The rows are grouped in 4 different ways at once. Each group adds its own fixed numbers to the row, and there is some noise. The rows also spread widely along 11 directions, which tell nothing about the answers.
In the rows, zero is written as 128.
Some rows, each with its group in each grouping after it:
[118 142 114 155 116 142 150 117 127 130 117 110 132 157 112 146 159 132
 146 162 137 129 181 128  94]  Z945 (0) L (3)
[130 198 108  92 101 185 125 107 178 114 115 120  91 156 168 135 125 145
 173 169 141 164 120 147  85]  Z208 (2) U (2)
[121 109 158 147 116 139 158 122 160 111 107  66 159  97 191 178 130 131
 102 133 101 126 162 135 122]  Z609 (1) Y (4)
[109  96 115 114 156  77 184 106 194  81 141  84 109  96 136 105 106 120
  69 139 134 146 159 129 141]  Z945 (1) L (4)
[136 141 114 113 148 159 138 133 144  96 133 102  43 134 143 136 134 114
 142 101 149 133  99 142 108]  Z823 (0) D (5)
[111 138 103  86 192  93 148 146  76 116 140 107 137 142 139 121 128 141
  85  91 143 112 116 110 152]  Z609 (2) Y (3)
[116 135 133 143 149 158 143 117 125 123 109 113 132 125 149 164 140 146
 131 132 130 130 149 125 122]  Z208 (1) D (2)
[102 142 149 120  96 166 125  97 107 120 126  99 129 161 164 179 165 148
 149 104 136 133 141 154  96]  Z823 (0) U (1)
[126  92  93 125 102  96 135 166 113 157 110  77 184 141 144 131 163 114
 118 144 135 105 109 164 111]  Z945 (0) R (5)
[137 217 119 111 123 179 110 114 107 141 129 121 143 140 167 132 147 179
 145 164 133 137 159 133 113]  Z208 (1) R (0)
[ 92 116 130 129 144 115 145  98 138 114 122 118 155 173 139 164 128 134
 117 139 129 132 167 153 104]  Z823 (2) R (1)
[139  75 150 148 136 177 155 120 130 150 127 105  98  72 122 150 166 144
 142 112 129 113 102 161  83]  Z823 (2) U (0)
[120 134 129 168  82 152 140  94 145  68 133 150 132 152 140 133 179 106
 124 119  92 159 132 125 105]  Z823 (0) R (1)
[103 121 144 130 132 163 154 108 132 166 105  94 156 113 154 158 132 164
 132 151 136 119 161 158  96]  Z609 (0) U (0)
[ 82 169  89  92 121 112 176  94 142  75 163 115 142 150  98 106 139 120
  86  96 168 144 156 120 150]  Z609 (1) Y (2)
[128  98 150 140  97 184 124  92  88 163 110 150 128 122 147 139 214 164
 167 151 103 129 119 155  77]  Z945 (0) U (3)
[ 97  96 129 117 165 100 160  90 146 116 157 124  81 160 124 122 145 130
 131 132 134 133 169 161  91]  Z609 (1) R (0)
[113 127 107  99 149  83 118 125 133 140 135 105  98 205 177 134 132 138
 149 155 128 146 147 158  85]  Z945 (1) D (0)
[112 125 136 167 125 102 145 121 112 134 128  92 173 125 138 152 150 144
  98 138 133 121 181 126 110]  Z945 (1) D (1)
[156 166 119 180 159 160 138 170 113 124 123 108 126 126 148 146 142 130
 129 134 114 112 147 105 107]  Z609 (1) R (0)
[158 138 165 180 138 116 142 126 165 102 187  66   4 140 131 166 138 119
 168 138 142 117 216 122  43]  Z823 (2) L (0)
[120 132 140 167 102 138 132 130 102 121 120  76 158 132 157 183 165 132
 119 109 123 121 159 132 107]  Z945 (1) D (1)
[133 110 154 155 144 136 142  77 121  90 155 165 101  88 159 103 179 151
 104 140  82 139 159 106 118]  Z945 (0) R (3)
[ 96 114 121 107 116 149 142  58 155 122 114 182 138 160 128 107 165 141
 141 163 113 170 121 182  96]  Z823 (1) R (1)
[118 124 121 142 111 129 137  93 140 108 128 140 120 137 156 118 161 128
 123 153 103 146 138 127 107]  Z945 (0) D (5)
[104  99  89 127 155 108 171 135 168 111 107  95 149 143 124 130 110 122
 114 145 128 136 122 144 131]  Z208 (1) Y (0)
[ 56  24 127 135  75 149 222  50 236 104 107  97 137 101  79 149 152  96
 121 117 135 163 133 212  86]  Z609 (1) U (0)
[ 97 131  93 131 159  99 161 116 152  93 140 146 123 204  87 111 140 110
 120 144 145 143 163 140 110]  Z823 (1) R (4)
[139 139 101 138  81 193 120 101 134 146  93 179 119 133 136  93 186 142
 175 178 100 161  69 155  80]  Z945 (0) U (1)
[118 163  99 112 106 132 153 118 167 120 131 100 123 165 110 126 132 122
 146 157 164 138 146 157  97]  Z823 (1) Y (5)
[123 181 103 125 177 105 147 135 132 101 140 122 118 138 136  98 111 138
  95 134 143 133 149 113 130]  Z609 (1) R (1)
[123  78 130 180 119 153 154 115 153 134 118 104  99 111 117 155 164 121
 143 140 122 127 149 150  80]  Z945 (0) D (0)
[124 152 125 177 181 150 146 123 104  95 113 180 130 186 129 137 150 139
 137 137  99 139 149  85 111]  Z823 (1) U (3)
[ 82 113 116  70 160  62 136  99 100 113 171 121  85 208 140 113 148 146
 134 116 163 128 150 140 109]  Z208 (0) U (2)
[ 75  27 118 152 168 112 195 100 191  79 100 122  99 153 109 160 131  85
 118 113 109 137 142 162 106]  Z609 (0) R (3)

New rows. What belongs after each?
[103 104 138 105 156 139 165  68 139 134 121 153 118 126 110 114 151 157
 127 154 135 145 155 160 110]  Z823 (1) L (3)
[ 98 139 111  84 156 153 157  90 177 114 107 120 145 100 161 126  98 160
  97 162 140 146 144 146 147]  Z208 (0) R (2)
[116 132 109 130 120 128 164  93 194  69 121 148  96 170 124 108 139  99
 136 150 108 182 134 134 103]  Z823 (1) L (3)
[110 108 104 144 180 126 162 135 148  97 113 133 116 156 120 139 127 104
 111 130 117 127 134 124 118]  Z609 (2) R (4)
[117 107 115 118 169 170 155 124 115 132  92 114 153  96 142 153 142 155
 113 121 124 120 116 153 140]  Z945 (1) R (3)
[119 113 144 134 159 112 150 114 111 137 139 128 151 108 151 123 153 152
 101 142 122 114 165 126 120]  Z609 (1) R (2)
[134 109 109 166 147 134 160 153 156 120 115  75 158  92 144 158 118 126
  98 139 121 114 145 131 118]  Z945 (2) R (0)
[118  81 103 102 175  93 125 125  87 119 145 148  75 155 116  91 170 133
 132 112 131 121  85 150 116]  Z208 (0) R (1)
[145 166 110 142 133 127 129 144  85  92 127 132 202 102 181 110 152 140
  65 124  86 122 108  75 166]  Z208 (2) R (5)
[105 130 117 122 125 146 136 102 116  98 131 141  87 153 135 123 166 117
 127  96 125 150 105 138 109]  Z609 (0) D (1)
[143 125 118 139 150 125 149 143 154 148 119 108  84 138 122 118 141 128
 157 169 139 126 139 149  77]  Z609 (1) Y (3)
[123 110 121 140 118 134 152 111 133 147 136 126 136 107 120 101 170 134
 118 147 129 127 142 152  96]  Z609 (0) R (0)
[141 143 116 114 130 131 124 126 138 124 128 132 125 122 186  95 138 138
 108 138 107 159  98 131 117]  Z823 (0) D (0)
[156 106 114 196  59  92 134 173 132 111 138  79 144 153 132 129 194  81
 135 148 111 109 139 126  77]  Z208 (0) R (5)
[126 161  78 121  65 104 152 142 143 120 143  95 136 154  92  81 174  98
 123 138 162 145 124 142  95]  Z609 (0) Y (3)
[148 124 128 179  40 124 155 128 162 152 136  92 151 109 114 101 190 107
 138 173 120 140 157 149  62]  Z609 (1) L (0)
[ 80 116 118 172 162 137 187  93 156  87 126 138 156 146  88 162 132 113
 102 130 131 125 197 111 122]  Z609 (2) R (2)
[100 105  78  99 128  94 145 133 148 115  92 122 188 186 160 123 136 115
 111 150 106 156 106 162 124]  Z945 (1) R (3)
[ 93 157 151 126 165  76 157  73  97  79 209 130  83 140 125 110 158 144
  80  86 152 130 213  88 130]  Z609 (1) D (2)
[122 117  95 118 110 156 147 140 147 151 100  75 148  98 145 140 137 129
 116 129 145 135 102 164 116]  Z945 (0) D (0)
[127  99 149 111 138 134 135 111 117 157 135 100 145 103 168 145 152 162
 119 136 122 116 140 169 100]  Z823 (2) R (0)
[142 126 146 165  73 134 139 122 106 158 158  79 158  86 115 127 201 151
 125 144 144 106 179 153  86]  Z208 (1) R (0)
[117 169  85 149 138 109 161 148 114  65 117 139 225 139 157 103 135 104
  50 110  90 140 115  71 180]  Z609 (1) R (5)
[107 135 142 110 113 166 155 101 150 127 122  70  99  86 138 162 138 142
 120 100 164 134 139 175 104]  Z609 (1) D (1)
[105  98 118 153 139  59 162 106 163 154 123 122 170 145 103  95 128 147
 117 213 137 130 182 148  93]  Z208 (1) Y (1)
[109  93 113 191 106 120 183 113 193  92 130  98 119 142 100 145 146 100
 134 141 122 143 160 141  81]  Z945 (1) U (0)
[ 96  88  69  91 187 126 144 143 130 123 106 129  71 200 111 145 135 107
 162 111 155 137  83 165 112]  Z945 (1) D (2)
[121  86 136 129 114 141 147  87 166 119 127 153 112 126 139 106 171 128
 130 162 106 150 130 165  95]  Z823 (0) R (4)
[140 150 100 141 131 165 143 146 145  98 115 101 141 108 164 141 135 127
 112 124 107 138 114 126 132]  Z945 (1) R (0)
[117  94  71 174  60 170 163 143 169 120  92 100 140 169  55 164 185  72
 168 143 139 134 106 168  78]  Z945 (2) Y (4)
[146 163 121 121 163 159 118 122 108 110 114 153 107 141 189 129 147 158
 143 152  88 143 117 106 123]  Z945 (1) Y (3)
[148 111 123 115 104 190 116 114 130 174  98 134 134 102 173 125 178 159
 166 174  99 139  92 186  84]  Z945 (1) R (0)
[146 126  98 113 153  83 141 167 169 128 124  93  92 152 147  90 112 108
 121 167 141 142 120 135 101]  Z823 (0) L (4)
[162 177 138 137  54 198 140 106 154 179 112 116 165  45 138  90 180 165
 129 198 132 141 138 156  91]  Z609 (1) Y (4)
[123 144 151 145 175 186 153  68 161 133 128 142  73  84 128 133 127 182
 142 172 132 141 180 140  97]  Z208 (1) D (0)
[ 93 218  86 101 193 142 149 107 121  83 146 120 112 187 120 146 100 153
 117 130 170 122 195 109 145]  Z945 (1) R (5)
[145 133  70 100 117  94 105 179  55 163 140 118 159 171 134  83 195 131
 132 121 135 121  73 151 112]  Z945 (1) R (0)
[109 124  99 127 110 129 149  87 122  82 139 155 168 124 147  95 167 131
  86 124  85 157 110 105 152]  Z945 (0) Y (0)
[126 202  78 169 151 169 145 130 162  87 109 165 107 177  99 118 121 106
 142 164 124 153 138 104  98]  Z609 (2) R (1)
[147 142 112 149  59 134 127 142 111 113 143 120 121 171 128 115 205 100
 157 116 124 137  95 136  80]  Z823 (1) U (5)
[158 129 166 126 132 143 118 120  86 150 131 103 117  87 196 137 166 174
 136 153 103 107 142 124 112]  Z208 (1) L (5)
[113 193  65 100 178  83 158 167 125 123 132 102 164 165 128  81  90 137
  83 127 164 137 125 106 144]  Z609 (1) U (0)
[102 221 129 126 142  57 152  88 161  47 192 112  92 178 158  94 110 127
  71 129 142 164 236  72 120]  Z609 (0) D (3)
[154 123 125 197  84 199 151 125 158 127  96 139 193  79 137 138 167 119
 119 160  80 143 115 131 100]  Z823 (2) R (0)
[110  87 117 166 155 113 174 131 152 110 115 131 121 139 116 114 143 110
 108 137 113 131 131 116 109]  Z609 (0) U (4)
[102 123 127 118 129 124 161  93 174 112 130 115 120 133 125 122 135 129
 105 140 146 155 157 156 109]  Z823 (1) D (4)
[ 96 188 105 133 128 123 151 100 143  27 134 144 145 201 157 138 135 102
  88  88 102 184 150  88 148]  Z823 (1) D (3)
[126 131 102  79 179 104 134 138 109 108 144 141 119 141 155  93 138 137
  99 107 134 137  92 129 146]  Z823 (1) R (2)
[129 183 106 102 136 152 132  94 146 112 141 136  68 147 128 102 135 152
 157 173 148 136 146 130 104]  Z208 (0) Y (5)
[136 108 162 142 155 133 142 130 117 129 148  90  80  93 159 143 157 142
 116 122 127 101 166 135 105]  Z609 (0) R (4)
[111 140  92 177 145 157 183 159 185 110 100  82 126 143  75 160 113  96
 124 147 165 117 175 137 104]  Z609 (0) R (4)
[105  89 115 197  85 116 177 101 202  55 125 146  92 194 100 125 171  54
 141 152  86 167 161 118  78]  Z609 (0) L (4)
[123 115 144  80 122 132 129 130 127 139 129  44 107  96 191 168 140 149
 123  99 157 121 123 169 118]  Z208 (1) D (2)
[102  89 102 129 181 128 176 105 148 114 127 160 111 143  78 113 140 126
 127 137 142 132 122 138 126]  Z823 (1) Y (2)
[119 156 124 174 154 162 176 117 157  84  97 132 187 100 142 138 109 134
  71 150 101 145 167  75 163]  Z823 (0) L (4)
[136 117 132 188 145 153 147 145  85  89 116 138 155 126 156 156 178 111
 109  99  73 108 120  90 134]  Z609 (1) R (5)
[104  98  98 151 111 151 156 107 139  87  99 150 160 155 130 139 171 105
 120 130  90 152 118 136 123]  Z945 (0) R (3)
[107 152 120 131 172 130 141 115 103 115 133 116 131 133 125 134 130 160
 108 130 150 115 165 121 134]  Z208 (0) R (1)
[130 153 137 141 144 129 121 121  91 120 142 117 124 126 154 132 154 160
 116 137 125 115 159 116 119]  Z208 (0) R (1)
[122 157  95 112 117 133 146 153 172  84 109  72 114 177 175 159 116  90
 133 120 126 140 121 150 108]  Z609 (1) R (5)
[ 95  76  75 151 130  86 184 143 170 143 118  90 156 144  74 106 129 108
 114 153 159 127 132 157  99]  Z945 (0) U (0)
[116 123 135 140 152  91 152  96 121  93 162 127  99 131 129 108 152 147
 108 140 125 128 178 103 119]  Z208 (0) Y (3)
[130 158 139 168 133 117 119 134 117 116 127 119 143 192 162 160 147 134
 144 157 110 129 180 125  86]  Z823 (1) R (1)
[128 104 135 145  94 169 128 116 135 132 111 118 141 158 161 167 180 124
 162 135 101 139 125 175  79]  Z823 (1) R (0)
[103 116 106 132 181 100 157 138 162 108  74 140 184 198 176 138  93 125
 112 164  92 160 123 122 123]  Z823 (1) U (3)
[109 145 133  93 203  91 124 126  86 124 133 105 158 136 217 155 100 174
  76 123 122 118 160  98 156]  Z945 (2) D (2)
[111 115 125 145 117 150 135 103 130 130 111 149 107 146 132 124 171 121
 145 138 114 148 118 146  88]  Z609 (0) D (1)
[ 88  85 119 112  99 142 161 110 126 125 108  79 137 141 108 174 161 107
 131  90 146 125 117 176 103]  Z609 (2) L (1)
[185 194 121 186  98 154 114 176  98 116 157  83  67  89 123 112 178 124
 135 115 150 116 123  92  92]  Z208 (0) D (1)
[111 124 140 167  69 181 144  73 136  96 121 158 150 152 116 150 201 121
 146 131  99 153 140 154  88]  Z823 (1) R (1)
[143 122 100 191 168 107 166 137 162 105 135 156 123 116 103  87 138 117
 107 180 111 131 158  94 111]  Z945 (1) R (2)
[113 164 107 102 100 117 137 126 157 121 123  88 155 161 162 138 122 137
 129 156 148 145 140 139 105]  Z208 (2) U (2)
[135 152 139 126  78 122 129 105 134 136 170 101 126 126 128 121 177 139
 131 150 158 128 178 149  75]  Z823 (2) R (2)
[122 154 111  99 184 159 119 129  60 125 130 142 123 149 136 135 160 162
 123 115 133 112 120 121 141]  Z208 (2) R (4)
[135 100  94 108 181 122 115 150  84 186  99 173 122 166 141  83 163 157
 156 182 117 122  77 143  98]  Z945 (0) U (4)
[ 82  94 123 106 148  91 158  71 124 123 166 113  83 152  84 125 157 149
 134 127 170 118 173 168  98]  Z945 (1) Y (1)
[125 145  80 156  85 125 154 150 169 114  92 120 182 166 130 108 151  88
 118 165 113 157 124 135  99]  Z609 (0) R (3)
[150 100 121 162 144 101 142 152 159 131  94 133 177 133 176 119 129 119
 106 183  79 143 121 129 100]  Z823 (2) R (3)
[123 116  96  83  89 106 130 137 131 157 127  84 166 156 148 118 152 127
 129 138 142 140  93 179  99]  Z823 (2) Y (0)
[110 100 125 102 125  81 122 102 116 156 151 125  85 204 124 114 177 143
 172 182 146 122 166 168  69]  Z208 (0) Y (4)
[119 116 114 124 103 136 160 116 158  98 130  94 132 100 156 120 144 114
 100 112 109 146 107 134 129]  Z609 (0) Y (0)
[144 163 132 159 140 147 146 139 131 103 150 107  80 141 119 134 153 130
 139 122 148 125 155 113  94]  Z823 (1) U (4)
[167 131 173 172 154 138 134 129 118 113 153 116  83  68 195 132 152 150
 116 141  89 110 161  77 111]  Z609 (0) Y (2)
[ 99 151  88 109 137 142 143 126  76 122 127 140 153 144  98 105 168 132
 105  93 152 123 103 134 139]  Z609 (0) R (1)
